Each cloud of rows lies close to a flat space through zero, with a little noise off it, and is much wider in some directions of that space than in others. After each cloud: how many dimensions does that space have?
In the rows, 128 means zero.

[[127 138 152 134 131 138 135 116 130 103 130 107 111 147 128 139 166 125
  125 134 115 138]
 [ 98 153 112  86  85 148 148 113 101 125 118 171 147 149 121 156 111  74
  154  84 137 117]
 [135 113  84 133 141 107 112 162 134 166 122 145 147 103 136  91  63 154
  123 149 147 116]
 [127 133 138 129 123 128 129 115 126 115 129 119 122 132 128 137 145 121
  129 124 124 132]
 [119 133 122 116 114 124 133 130 124 129 125 138 137 124 128 130 112 119
  131 113 129 126]
 [122 137 107 117 122 122 127 128 119 142 126 148 144 127 130 130 104 115
  135 120 139 120]
 [118 138 105 107 114 129 131 125 110 149 114 163 153 129 124 126  82 102
  138 103 146 118]
 [135 114 128 141 145 124 124 135 138 128 133 113 112 119 134 112 132 152
  118 142 125 134]
 [127 115 112 144 134 118 116 142 131 143 133 126 128 113 134 109 108 147
  125 142 130 129]
 [113 144 126 101 109 142 142 111 116 124 119 147 145 145 129 150 123  92
  137 100 135 122]
 [127 110  98 130 127 116 120 145 124 149 124 149 141 118 132 118  89 145
  129 129 139 123]
 [132 126 132 131 130 126 129 128 131 126 131 122 125 130 131 132 140 132
  124 134 122 128]
 [ 93 183 150  66  66 174 173  77  96  88 116 168 131 177 117 192 173  33
  165  56 125 122]
 [123 148 167 123 116 151 146  95 123  90 135 115 103 149 123 167 186 103
  138 114 108 137]
 [159  92 150 181 181 101 102 154 164 130 141  71  99 111 131  95 152 192
   92 187 113 142]
 [139 127 163 143 148 137 133 110 131  99 142  87  94 143 129 143 188 145
  116 142 104 145]
 [157  81 123 180 185  92  96 155 168 146 146  77 116  96 145  79 120 204
   93 188 121 142]
 [125 122 101 129 125 115 119 142 130 152 124 147 148 112 131 109  85 135
  129 131 143 124]
 [140 114 137 147 147 120 114 135 141 131 134 114 122 120 127 112 132 153
  119 151 129 130]
 [131 129 163 140 136 134 132 106 133 105 138 102 110 139 131 145 178 132
  121 136 114 130]
 [123 133 138 123 120 132 133 120 129 122 125 132 119 132 126 139 138 110
  127 118 125 125]
 [127 120 135 133 131 128 125 125 131 118 127 123 121 131 125 119 138 131
  118 135 123 136]
 [134 126 143 134 134 131 124 125 133 116 137 113 118 133 129 132 154 133
  119 137 118 132]
 [165  87 156 184 190 103  99 148 171 121 146  55  89 109 134  90 170 213
   93 197 101 145]
 [ 96 175 128  78  71 165 164  93  93 109 117 178 136 165 114 180 141  49
  163  66 129 111]]
  2

[[106 133 140 126 135  83 149 148 128 129 110 126 128 110 172 144 115 102
  106 129 146 171]
 [133 136 136 126 136 125 123 114 128 137 122 132 115 125 119 134 117 126
  120 132 137 129]
 [124 143 149 126 144 101 125 119 123 132 107 129 117 125 143 144 112 109
  100 143 144 150]
 [154 127 125 130 120 170  87 102 134 138 152 129 111 147  52 119 131 167
  142 143 107  74]
 [128 120 119 127 122 129 143 134 127 116 134 132 133 129 141 127 134 126
  127 120 130 128]
 [108 116 111 120 121 115 170 157 124 115 131 117 154 115 179 123 138 109
  140 114 132 159]
 [116 124 123 127 126 121 141 142 128 118 126 127 134 121 157 140 131 116
  128 118 131 149]
 [150 113 105 132 113 175  99 108 133 134 157 134 129 143  69 105 142 169
  160 126 106  70]
 [133 113 108 127 119 155 127 126 125 125 143 121 137 136 113 116 140 149
  147 119 115 104]
 [113 131 130 118 125 103 155 151 124 125 122 128 132 119 165 130 130 117
  123 120 132 150]
 [115 155 162 126 147  89 133 125 125 133 101 132 116 119 155 149 103  98
   92 135 148 164]
 [105 142 149 128 143  75 156 145 120 126  94 129 129 110 184 150 110  83
  101 129 151 188]
 [112 163 168 122 153  73 133 127 127 138  93 140 108 117 164 154 103  89
   89 151 160 172]
 [141 119 108 127 117 147 118 120 125 125 142 127 137 136 115 112 139 146
  139 123 114 111]
 [119 128 122 131 128 119 146 144 127 123 125 124 132 124 148 128 135 116
  126 131 127 142]
 [137 152 154 132 137 127  89  99 126 144 118 138 101 134  89 136 106 138
  107 145 125 103]
 [104 112 120 125 126 109 173 156 131 120 121 123 152 115 180 123 138 104
  131 116 136 164]
 [138 128 125 136 128 129 123 126 122 124 133 130 126 130 131 125 130 129
  124 129 119 123]
 [134 147 144 123 142 113 117 119 124 140 118 138 111 124 122 143 111 116
  110 142 144 134]
 [120 141 148 124 136 108 129 129 133 132 110 135 116 122 139 149 114 112
  113 136 128 140]
 [114 108 109 123 114 125 167 161 121 111 137 124 156 118 168 123 151 124
  145 113 128 155]
 [106 122 120 123 128 117 155 152 125 115 123 126 139 122 173 136 139 113
  130 116 137 150]
 [107 140 142 123 133  86 155 146 126 127 109 133 132 114 177 142 120  97
  106 128 146 173]
 [121 117 115 120 123 136 142 137 130 120 139 127 139 131 141 127 139 135
  143 120 120 122]
 [118 136 140 129 136  99 142 140 127 133 116 126 129 118 166 144 119 108
  112 131 140 155]]
  2

[[166 152 155 127 141 171 116 117 152 136 134 113 129 158 130 130 150 140
  171 106 152 147]
 [133 100 108 173 132 136 134 102 116 152 123 134 136 107 156 100 150 120
  145  90 120 116]
 [141 149 137 114 123 140 112 144 148 108 127 120 128 145 120 145 122 116
  149 121 138 150]
 [144 107 114 167 130 174 138  99 116 175 133 140  96  64 139 101 119 117
  125 126 106 142]
 [163 133 119 158 144 147 142 101 153 159 141 137 159 144 148  98 181 143
  167 107 168 144]
 [115 114 107 127 114 110 114 129 107 126 117 134 132 117 127 113 116 117
  110 119 111 123]
 [159 108 112 172 139 143 141  90 150 157 135 128 163 150 169  97 199 134
  195  61 162 130]
 [103 121 120 120 126  99 123 134 120 108 118 128 145 151 125 121 130 126
  114 115 128 117]
 [116 150 143  91 127 138 123 145 128 126 137 139 100 114  85 138  82 135
   70 199 120 146]
 [106 116 127 123 122 100 120 137 140  99 123 129 149 164 125 136 138 114
  134 104 137 118]
 [127 133 132 117 124 139 130 137 108 122 118 111  96 103 131 143 102 124
  127 126 101 128]
 [126 125 141 145 133 152 141 131 140 128 134 129 104 104 125 147 111 111
  132 138 119 133]
 [136 167 158 131 169 167 129 122 120 131 125 120 115 138 112 107 119 155
  104 147 132 138]
 [ 84 164 148  75 135  78  97 169 116  67 112 125 151 191  84 138  96 140
   66 163 131 115]
 [135 122 116 127 121 129 111 120 127 128 121 124 140 144 133 112 141 122
  147  93 131 135]
 [ 77 138 125  95 132  72 114 154  99  80 105 125 150 171 106 119 110 136
   74 134 119 104]
 [104 110 128 142 132  98 139 129 124 121 128 136 142 133 133 133 133 129
  113 135 127  99]
 [129 149 135  79 110 114 132 157 127 101 125 104 108 132 124 169 109 131
  140 138 122 136]
 [108 128 106 121 121  87 117 143 115  94 106 118 157 158 139 121 137 116
  137  86 127 119]
 [119 117 122 103 104 138 134 136 123 130 130 124  87  94 118 147  95 113
  117 143 103 143]
 [155 144 152 150 144 159 121 122 140 140 134 129 128 125 129 135 132 132
  144 135 137 129]
 [122 118 131 125 119 132 127 133 128 117 125 118 112 123 131 145 118 113
  141 111 115 126]
 [117 121 134 134 125 107 132 141 122 117 126 128 128 117 133 154 116 122
  124 140 116 104]
 [125 111 117 156 129 113 151 123 120 141 130 134 133 102 150 131 139 128
  135 129 123 108]
 [126 115  97 112 100  98  87 129 115 117 111 130 158 153 131 106 137 112
  135  86 125 130]]
  9

[[132 124 143 158 133 140 104  88 135  94 130 151 139 133 108 111 135 139
  140 140 128 135]
 [119  93 120 122 131 133 145 148 137 126 135 117 137 102 110 118 138 129
  112 128 149 143]
 [148 132 128 138 126 131 155 140 107 101 124 138 116 152 122 139 136 144
  105 106 137 112]
 [128  89 118 139 133 141 130 104 137 159 135 173 121 128 151 107 130 116
  112 125 128 127]
 [104 118 133 102 128 126 116 136 149 153 137 109 134  86 112 115 111 120
  150 146 119 155]
 [ 87  97 135 145 118 160 116 126 145 158 140 111 131  87 117 109 143 103
  124 139 139 155]
 [151 147 128 135 150 136 136 110 115 115 113 133 106 141 154 165 103 149
  152 111 115  97]
 [120  70 129 166 125 160 141  98 129 130 142 179 127 123 117  90 156 129
   93 115 145 143]
 [135 124 136 144 135 137 128 117 122  89 123 125 139 130 112 124 141 144
  131 127 140 128]
 [159 148 115 123 131 104 135 133 120 110 117 130 132 163 144 145 127 133
  121 124 133 105]
 [115 148 149 131 122 132 124 145 122  87 125  84 138 111  86 139 132 143
  142 134 136 139]
 [109 138 128 115 113 111 122 143 125 132 135 117 147 129 113 104 146 117
  124 133 128 151]
 [154 128 123 123 134 117 157 154 119  89 121 113 129 136 117 149 125 151
  114 120 146 112]
 [103 146 139 116 116 118  91 113 134 152 135 127 142 117 119  98 130 109
  155 147 103 158]
 [114 116 148 163 116 160 122 121 143 126 134 135 112 114 107 128 125 119
  114 149 131 129]
 [120 121 133 138 117 145 148 151 125 131 129 111 110 119 120 145 130 126
  109 120 140 123]
 [132 143 109 125 127 130 130 125 121 179 124 135 106 151 188 150 118 103
  126 113 112 102]
 [ 94 131 130 126 116 136 116 135 129 147 131 100 136 109 127 119 144 108
  132 128 130 146]
 [149 137 119 122 143 115 126  93 111 126 122 163 127 158 157 124 127 142
  143 106 112 114]
 [138 140 135 123 135 123 123 131 132 109 122 113 127 123 115 144 111 139
  148 138 124 122]
 [126 120 141 138 131 147 133 120 127 123 128 134 114 118 117 132 119 138
  131 125 124 129]
 [101 102 137 125 107 144 155 144 127 181 144 159  97 115 128 110 125 114
  101 112 113 145]
 [ 78 117 116 128  93 131 131 121 108 215 149 166 123 144 167  80 172  81
   91  93 113 155]
 [117 112 126 120 140 130 128 125 129 127 125 118 141 106 123 118 133 133
  142 120 132 143]
 [127 156 141 124 111 121 119 129 125 144 132 145 111 145 130 132 112 121
  129 139 104 124]]
  8

[[122 179 138 145  98 115  88 173 147 113 145 158 142 111 124 104 128 113
  138 116 150 138]
 [102 111 149 116 138  68 118 129  54 113  68  93 133 132  84 118 131  93
  115  90 176 105]
 [165 150 141 107 141 129  77 124 164 176 157 130 105  86 201 198 150 149
  140 111 121 100]
 [ 93 108 152 123 138  90 136 147 138 143 108 124 152 137  93 107 106 125
  138 122 162 125]
 [147 145 153  97 131 137 170 169 116 135 142 134 148  91 164 147 111 103
  163 137 149  63]
 [160 171 129 111  75 138 157 161 114  94 154 130 138 125 118 114 135 122
  138 157 123 106]
 [207 132 144 142 135 139 157  98 121 204 162 150 136 106 180 153 123 106
  162 131 110  45]
 [ 93 108 100 152 149 142 108 132 127 143 115 144 124 157 120  95 147 124
  107  91 131 181]
 [144 121 136 107 151 112 156 131 110 154  91  85 125 115 136 135 119  92
  122 121 158  56]
 [148 116 165  92  23 104 120 105 144  89 153 135 156 187  83 108 144 134
  121 121 112 188]
 [118  94 169 132  98 150 189 137  85  75 130 144 148 103  50 108 111 108
  126 135 112 157]
 [ 79 122 107 114 102 130 168  93 165  94 131  99  87 133 121 121 131 156
  132 110 108 170]
 [113 111 104 129 102 155 182  85 122 117  74  92 115  88 105 125 134 136
   87 127  91 170]
 [132 151 109 147 140 125 120 182 135 121 165 134 104 105 171 144 143 113
  117 111 147 120]
 [ 92 149  99 165 126 148 124 111 156 136 147 145 120 144 157 106 136 129
  163  76 131 165]
 [165 120 103 130 142 117 137 119  89 169 124 143 121 115 138 102 144 112
  119 150 120  70]
 [140  81 144  96 163  91 119 149  86 187 118 147 168 175 129 118 104 130
  140 169 147 102]
 [ 92 134  92 139 177 137 165 130 148 134  81  91 122 141 134 119 124 130
  118 121 149  99]
 [114  73 168  76  94 120 231  90  81  60 104  85 153 127  72 137 140 115
  149 102 143  96]
 [ 54 134 133 149 154  98 130 125 116 108 125 150 101 133 117  78 106  89
  166  68 158 117]
 [104 121 136 125 163 113 176 124 121 105 143 103 108 149 149 168 118 140
  159 110 142  99]
 [147 100 130 125 110 145 161 109  76 111 134 117 139 108  72 114 145 133
  146 145 119 118]
 [120 124 133 160 117 148 175 122 109  75 115 136 157  99  80 114 119 124
  130 146 124 132]
 [115 134 136 120 146  98 130 172  69 150  91 133 153 168  95  98 145 107
  123 100 167 100]
 [147 131 147 144 107 144 126 122 135 108 164 154 137 123 112 106 129  97
  151 114 131 111]]
  17

[[149 129 146 128 118 130 112 118 136 132 135 148 138 128 119 135 138 136
  136 124  90 144]
 [130 138 131 139 131 121 134 141 128 128 126 134 128 110 123 123 117 132
  110 133 141 129]
 [ 94 106  85 119 145 131 152 129 128 102 125  47  75 223 168 124 157 101
  129 108 153 122]
 [122 119 111 129 144 131 131 122 136 121 127 102 117 154 134 129 134 108
  122 126 141 128]
 [175 151 141 174 153 111 118 134 180 111 135 125 104 167 114 126 150 122
   73 109  79 192]
 [144 138 139 144 136 121 123 132 138 131 129 144 137 105 113 127 119 128
  109 134 126 139]
 [102 113 105 116 130 133 142 129 120 115 126  82  99 183 155 126 143 118
  140 116 142 118]
 [164 147 170 139 107 121 107 133 135 141 136 187 154  81 103 130 121 158
  125 130  79 150]
 [ 99 116  98 110 136 140 143 114 129 118 121  87 101 178 159 130 149 116
  149 116 146 116]
 [111 116 146 102  86 128 124 143  79 144 131 159 157  79 123 126 105 151
  160 144 135  90]
 [145 132 121 151 154 122 125 124 158 115 130 106 110 164 124 130 142 108
   98 119 118 158]
 [129 119 116 153 141 110 135 159 126 109 136  84 101 175 128 118 126 106
   84 124 143 138]
 [123 135  99 140 163 131 143 114 163 112 120  86  91 183 148 127 151 107
  111 111 140 148]
 [118 127 120 120 122 129 137 129 128 121 126 111 106 160 147 124 144 134
  138 115 121 129]
 [150 129 128 160 149 114 122 140 151 112 138 102 109 170 117 126 136 106
   82 121 115 161]
 [116 118 108 131 142 128 137 130 134 115 128  87 100 179 144 127 142 110
  120 117 139 132]
 [120 118 110 120 135 135 132 115 140 114 130  87  96 198 151 132 159 116
  137 107 114 139]
 [147 150 148 144 129 121 125 136 134 138 124 172 150  69 107 125 107 144
  111 141 128 134]
 [ 67 129  58 117 168 138 184 125 137 104 102  45  62 197 190 116 148 106
  130 112 210 105]
 [112 121  98 128 149 131 144 123 142 110 124  75  88 197 155 126 153 110
  124 109 140 136]
 [157 110 166 114  94 132  88 113 120 141 148 164 163 119 102 141 135 137
  155 128  61 140]
 [108 138 117 122 129 130 147 131 121 128 117 124 118 117 144 122 125 138
  135 129 155 114]
 [125 127 137 111 114 137 123 118 121 139 126 150 144 104 127 132 127 142
  155 130 120 118]
 [136 149 120 144 151 128 138 121 156 126 118 132 117 123 130 126 133 128
  111 124 135 145]
 [105 124 127 106 108 135 136 129 102 138 122 139 137 104 139 127 119 145
  160 134 144  99]]
  5
